The same things were measured in two ways. Each way mixes the same 10 hidden numbers, adds some noise and spreads widely along 6 directions of its own, which tell nothing about the thing.
Some things both ways: the first way, then the second way.
[-38 -29   2   4   8  -8  -9  -8  14 -17  31  21 -11 -10 -31   7  13 -15
  53 -24  16 -19   4  -2   9 -17 -17]
[ 12  -4  24 -10 -27  18  30 -15 -19 -13 -18  -1   7   2  11  16 -12 -15
  26   5   2  -1]

[ -1  32   1 -23   8  27 -25  16 -27 -31  45   1  13  14 -23  -4   1  19
   8  -7 -30 -26  17   6   2 -28 -29]
[-21   0 -17  27  -5  23  -2  -6 -37  -6  -8   6   2 -19  -6 -11  11   0
  -7  -9   9   5]

[ 10  11  -5 -19 -13   8 -26  -9 -28  24  14  -5  36 -13  13  -3  17   4
   1   3   3 -36  -6  16   6 -12  -4]
[  0 -24 -11  25  12  22 -14  15 -11  12   9  -3 -27 -13   5   9  -1  11
   4  -1  13  21]

[-20 -20  16  23  11 -45  14   3 -11 -18 -27  -1  -6  12 -29 -22  19   1
   2 -33  -2  31  24   1 -17 -11  13]
[ 16   3  13 -37  -9  36   0   4  10 -22   9 -28 -23  20  23  37   5   1
  35 -28  18  12]

[-29 -17  15 -25  20 -14 -10 -17   7  17   1  -8  -7 -13 -23   0  17  17
  12 -25  13   1  40  21   9   0   6]
[ 13  -3  47 -18  -5  12  -6  -8  43 -16 -32  38  32 -10  -6  32  10 -19
  13  14 -34  -1]

[  0   9 -18  -7   8  15  27   9  10  -7  19  25   6  14  22 -13 -12   3
   3 -20  22  20 -11  -1  13   8 -37]
[ 22  27  21  61   4  17 -57  35  43   6 -21 -29 -14  21 -26 -33  19 -23
   6  -9  25  -2]

[ 16   0 -59 -14 -11   6   7   4 -25 -12 -14  15   9  15  -5  -1  -4 -13
  -1 -17 -11  -4  31   4  41   1   5]
[-27  12  -4   1  39  -2   7 -22   7   3 -16  -2   7  -7 -13  -3  28 -17
 -11  -7  -6 -13]

[-28   5   1   1  33 -54 -30 -33  12  23 -13 -25 -13  21  -7   0  32   9
 -33  18  47  11 -21   3   3   1 -15]
[ 32 -22  -3  11   2 -25   2  -8 -50 -26 -12   9  10 -31 -15 -19 -55  12
  -6  29  -9   8]

[ -7 -30 -10  -9  -7  -1 -21   9  18   3  10  23 -28 -29 -17  -5 -11   4
  39 -23  15 -26  38   0  -1  -4  -6]
[ 13 -18   0  32  27  20 -33  36   1  11  34  -2 -21  -4  -4  -9  11 -12
  -3  17   5   7]

[-20 -32 -38  -5   9  33   4  34  10  -7   6  -7  -8   0 -29 -19  -9  10
  -1 -16  -6  -8  42 -29 -18 -12  19]
[-18  17   0 -48  -6  -3   9 -17  34   7 -21  -1  21 -11  -2  11  10 -11
  16 -14  -6   3]

[-39   2  24  34   1 -15  -4 -14   2  11  11   4  16  29  10  31  34   0
  -1 -15  22  35 -18  -9 -20   7  -6]
[ 12   3  -3 -17   3   3  30 -15 -31 -36 -11 -35  12  -3  12 -29 -28 -16
   6 -34  29 -17]

[-26 -13 -27  20 -13  -6   1  -2 -36 -18  -8   9  15  24  -6  23  -1  -5
  -3 -16  -2 -27  -2 -18  16 -23 -12]
[ -7  22 -10 -27 -29  11  48 -23   3  -5 -23   2  -9  18   9  -2  -4 -17
  19  -2   5 -10]

[ 19  -5  13  36  -2  -5  24  -4  31  10   6  28 -21  -1   9  -7   5   8
  39 -11  16  30  13   0 -14  23  -7]
[-27   8  12  38  45 -17  13 -15   5   2 -29 -15   4   6 -15 -55  27 -40
 -33 -11  -4 -43]

[ 16   9 -26  -3 -46  34   5 -24 -55  26 -32  12  34  -2  25  21 -21 -24
  -2   0  26  13 -20  20  19  16 -17]
[-12  41   2 -29 -17 -44  31  -7  23   2  19  21  41  16  -2  28  20  19
  -8   8 -25 -20]

[ 18  -1 -47  13 -12 -11   3  17 -54 -17 -47 -15  11  22 -14 -28 -10  -5
 -35  -1 -16  -4  14  -7  -8 -21  14]
[-34  18 -24 -12  24 -24  55 -64 -38 -11 -38 -19   8 -18 -14 -26  22 -36
 -20  -1   3 -44]

[ -5  -7   9  -4 -15 -18 -43   7  25   2  33   3 -26 -18 -30 -15   9  21
  27 -10  14  -5  -9  -2 -31 -13   0]
[-15   7 -15  38  13  43 -31  44 -11  28  44 -30 -45  23   3 -41   5  -6
  11 -18  27  30]

[-28  -9   0 -57  16  20 -87  -2  21  22  51 -11   1 -35 -23 -19  27  -8
  13  13  30 -44  11  -5  10 -13 -22]
[ 19   9  55  29  11 -34 -15  -6  56 -12 -29  23  35  -5 -38  16  12 -21
 -21  29 -50  -3]

[ -8   6 -32  -7   6  -6 -23  -7  14  24 -15 -19 -28  22 -13   9  -9  18
 -16  21  10   2   6  44  15   2   5]
[-10 -22  12 -53 -18  -4  30 -53 -37 -42 -26  15  36  -3   2  14 -14 -22
  -8  -7 -45   0]

[  0  -4 -45   6   2  14  -5  20   4  -7   2  -4  -6  20  -4 -21 -16  11
 -24  18   7 -14 -15 -22   3 -14 -22]
[  9  28   0  29  -7  -5  -5  -1   4  -1 -19 -21  -6  44 -18 -32 -20  -3
   2 -10   4   5]

[-17  -6   5 -15  -7  11  10  18   1 -12  34  41  24   7  17  12   1  32
  -7 -47 -13  -2  21 -28  38   7 -31]
[ -3  14 -32  22  48   0 -15  25 -20  14  22  -3 -10  -2 -12 -51 -30   9
  -2   0  16  13]

[-14   0  16 -25 -13   4 -20 -24 -18  38  -3  -4  20 -12  15   5  -4  20
 -17  -2  29  -1 -17  27  26  10 -28]
[ 15  11   7  -8  10  28 -23   2   9 -25 -16  -2 -26  32  -2   5  -3  -1
  14 -13  -4   6]

[-42 -22 -18  10 -34   3 -54  -9 -34  -9   3  -7  11   5 -35  18   4 -17
  -1   3  22 -16 -33 -30 -13 -28  -8]
[ 16 -37  18 -24 -41  -4  -6  11   8  -2 -29 -18 -27 -41  29  -6  13  -6
  14  -2  27 -41]

[ 12  -9  17  22   2 -13   4 -13   5  24 -24  -1 -19  -9   0 -18  -2  12
  12   8  24  14  15   8 -18  11  -9]
[-20 -20  19 -71 -38 -30  35 -32  26 -16 -14  30 -10 -33  13  49  22  10
 -10  15 -52 -17]

[ -3 -19 -17  15   8  34  -1  11  34  15  15  -2 -28  -6 -14  -6 -13  20
  20  16  23 -11  10 -19 -28  -1  -5]
[-18  41  -8 -10  -1  10  35 -20 -14 -16 -14 -10   3  46  -3 -18 -25   4
   9 -29  -1  14]

[ 12 -14  -4  15 -32   9  29  13  17   1   6  48 -20  -5  23   8 -44  25
  32 -24   4  -4   1  28  21  10 -32]
[-23 -35 -22 -29 -16  10   4  -3 -24  16  12   1 -37  -8  15 -16  17 -20
  -4   8 -14  -6]

[ -1  -1 -26  17  -3  12  -6 -16  11  29  -1  -7  -8  10   7  17  -4   1
  19  25  22 -14 -18  30  -2   0  -2]
[-46  -1 -43 -61  -8  29  36 -49 -39  -6 -16 -13 -30  13  16   5   7  -5
  12 -35  -1  14]

Other things, the second way, with their names:
j_690: [ 36 -24  20 -20  -4 -13  12  17 -31 -25  28 -18  19 -10  16  -2 -57  17
  14  -5   9  15]
j_947: [  4  -5  -6  28   2  22  -4  28   5  27  29 -18 -16  11   5  -8   5 -10
  11   0  18  20]
j_979: [-29   7   8 -15  -7 -43  25  -8  57  12   2  17  15 -22 -14   4  29 -10
 -31   6 -40  -8]
j_105: [-57  22 -17 -34  28  10  10 -34  42  25 -29 -18 -66  25  -5 -12  58 -30
  -1 -11 -17 -13]
j_657: [ -1  -2  34  12 -12   3  -2  -5  12 -17 -24 -23  -8  -1  -1  -3  22 -16
  -4 -16   3 -19]
j_934: [-15 -11   5   4  -2 -14  16 -28 -17  -4 -20  -5  18 -43 -23 -22   2 -37
 -14  14 -14  -1]
j_546: [ 36   2  20  63 -15  18   3  14 -45 -36 -18   6  26  32 -11 -45 -61  -1
  -3 -13   7  11]
j_730: [ 57 -38  14  28  28 -20 -65  36 -14 -13  -5  -1  24 -29  -5  -8 -32  27
  -4  11  17  -9]
j_709: [ 20  35  22  41  40  21 -18  15  17  -6  -3 -13  10  67 -18 -14 -19 -10
  12 -17   3  19]
j_386: [-11  43 -11  10  13   7  -2   8  28   6   7  -5 -13  16 -15  -1  23  -4
   4  -3   5   1]
j_800: [ 29 -10 -16   2  15  13  14 -15 -76 -34  -8 -23  18   4  10  -8 -56  19
  17 -26  35   6]
j_347: [-12   5 -36  14  68  -4  -4  -1 -50  -6  11 -12 -25  -1  -1 -26 -15  32
 -10 -11  21  -8]
j_796: [-47   4 -81  16  36 -13   5 -18 -74  40   1 -17  23 -13  -2 -70  22 -13
 -24 -11  37 -37]
j_286: [-11  30  51 -14 -38 -26  53 -24  42 -21 -37  34  20   5  -3  27  17   3
  -5  13 -37 -32]
j_379: [ 18  36   4  53  30  -8 -15  34  15  -3  35   3  34  -8 -27 -11 -11   8
  -6   4  13  19]
j_620: [ 59 -59  33  20   3 -42   8  27   6  -8   0  22  39 -60   8   2 -21  -5
 -17  40   1 -43]
j_226: [ 30  19 -18   3  55  -7 -24  -1 -15 -35   8 -18   6  32 -21 -31 -42   5
  -7 -18   0  15]
j_722: [ -8  -7   2   6 -11 -42  29 -19 -22  -7  -7   5  35 -32 -10 -21   7 -16
 -30  13 -16 -31]
j_442: [ 18   3  25 -15 -51   3 -28  45  76  31  15 -15 -21  39  14  20   7  14
  29  -8  -1  24]
j_216: [-16  14 -14  10   3 -18  27  -6  -7   1  19  -2  -7   0 -19 -28  -7 -16
 -17  12 -20  11]
j_336: [  1   0  12 -25  -6  -7   7 -31  20   0 -44   1  16   8  -7  17 -10  -6
  14  -2 -16   7]
j_330: [ -5  37  -6  13  10  -6  -2  -2 -17   7  -6 -13  30  21  -6  -8 -12  24
  15 -18  19   2]
j_175: [  1  18  -3  14   4   5 -16  -9   1  -4 -14   5   7  13 -17  11   7   1
   1   3  -7   9]
j_549: [ 44   0  20  34  -3  -2 -22  47   2 -14  24  28   5 -11  -4   0 -21  20
   6  27   1  -1]
j_263: [ 19  -6   5  17   8 -10 -19  19   0  -2  -6  -4  -1   3  -4 -32   2 -16
  -6  11   4 -29]
j_758: [-19 -22 -22 -65 -10  14  -5 -10  -9  -7  -5 -15 -49 -14  17 -11  -4  -1
  11 -17  -6  11]
j_640: [-26 -17 -58   2  31  25 -10   2 -64  12  35 -16 -40  14  14 -27  13   5
 -10 -14  17   2]
j_37: [-32   0  -4 -12  -1  35  19 -21  -9   7 -21 -19 -46   9  14  -5  39 -29
  10 -12  12 -20]
j_596: [ -5   2  19 -43 -19   7  25 -29 -10 -25 -24 -41 -41  25  17  15 -19  15
  26 -32   5  11]
j_522: [ 20 -37  -3 -17  33  -5 -52  10  -2 -17  -9   2 -29 -21  -1  -1  -2  10
 -10   4 -10  -7]
j_525: [ -2  24 -11 -12  11 -25   1   1  26  15  -6  -3   7   4 -11 -12  -5  -1
   4  10  -3  -7]
j_976: [-33  31  13  -7 -24 -50  23 -10  74  30 -16  13  23  32 -13   5  30   6
 -20  -2 -38 -10]
j_579: [  8  49  18   7 -17  32 -23  16  46 -16 -10 -21 -42  48 -15   0  -3  -1
  26 -23   2  36]

Some of these things the first way, each followed by its name:
[-31 -22 -27  -7  -8   1 -38 -18  -5  29 -11 -15   9  -7  -4   8  12 -18
 -13  10  45 -13 -18 -18   2  -3   3]	j_525
[ 14   0  10  24  -1 -12  22 -23 -22  -2 -22   5  -2   1  -9  -9   2   4
  15  -3  17  22  12 -12  -7   8 -16]	j_286
[-13  -6  -2  13  -2 -28 -11  -3   4 -13  21  19   4   4 -10   4  29  -7
  31 -23   2 -11  -1  -2  -7 -14   1]	j_947
[  9   9  32  11   6 -10   6  -2  33  22  30  36   4  -8  41  -1  14  19
  24 -18  28   8  -7   4  -6  18 -34]	j_216
[-10 -24 -39   8 -22 -26 -19  -1   4  23 -27 -11 -10   8 -12  -2   7   3
 -27  -2  23  19  -2 -13  -5   7  28]	j_690
[ 21 -19  -1 -20 -45  22 -16   5 -18  33   1  17  22 -44  21 -25 -20  14
   5  -3  15 -29 -17   7  16  -1 -16]	j_105
[ 10 -27 -24  24 -17  12  43  19  20   4  -4  24  -8  -6  14 -24 -26  11
  10 -15  19  19 -18 -10  -5   3  -8]	j_442
[-33 -15 -13  22  29  -4   8  17   1 -28   2 -11 -12  29 -35  -9  13   7
  -4  -6 -14   2  25 -19 -10 -21  -1]	j_800
[-31 -16  21   1  -4  -5 -33 -13  34  39  22   0 -11  -8   3   9   7  26
   2   5  39   5 -27   4 -10   7 -19]	j_758
[ -9 -11 -32 -16  -4 -12 -13 -20   6  25  -7  -5   1  -4  -6  -1  10  -4
  -2   2  28   1  -1  11  30   7   6]	j_709
[-13 -15 -26   4 -39   1 -38 -30 -47  50 -39  -6  39  -7  25  45  19 -30
 -10   5  38 -29  -5  -8   3   6  21]	j_620
[ 13  -5 -16   4  16  23  66   7  17  29  -6  10  19  -3  39 -25 -14  13
  -4  -7  16  15  -4  20  19  19 -12]	j_336
[ 20 -12   9   4  -6  50   9  24  26  16  26  17 -15 -35   3 -34 -25  13
  42   1  23   3   6  -3 -36   4 -20]	j_657
[ -2  -9 -37 -20   7  16  -5  13  23  -4  22  20 -12   1   6 -16 -13   7
   1  -6  28  -9   0 -24  19   3 -37]	j_579
[-10 -12 -16 -14  -3   5 -10 -22  16  45 -19   6  -9  -6  18  11 -11   7
  -9  10  46   7   1  18  33  25 -22]	j_522
[-16   6  -7  36  -2  -4  13   2 -23 -24  -9 -10  -4  39 -25  13  -4   7
   5  -4 -12  22  -5  18 -23 -19   2]	j_796
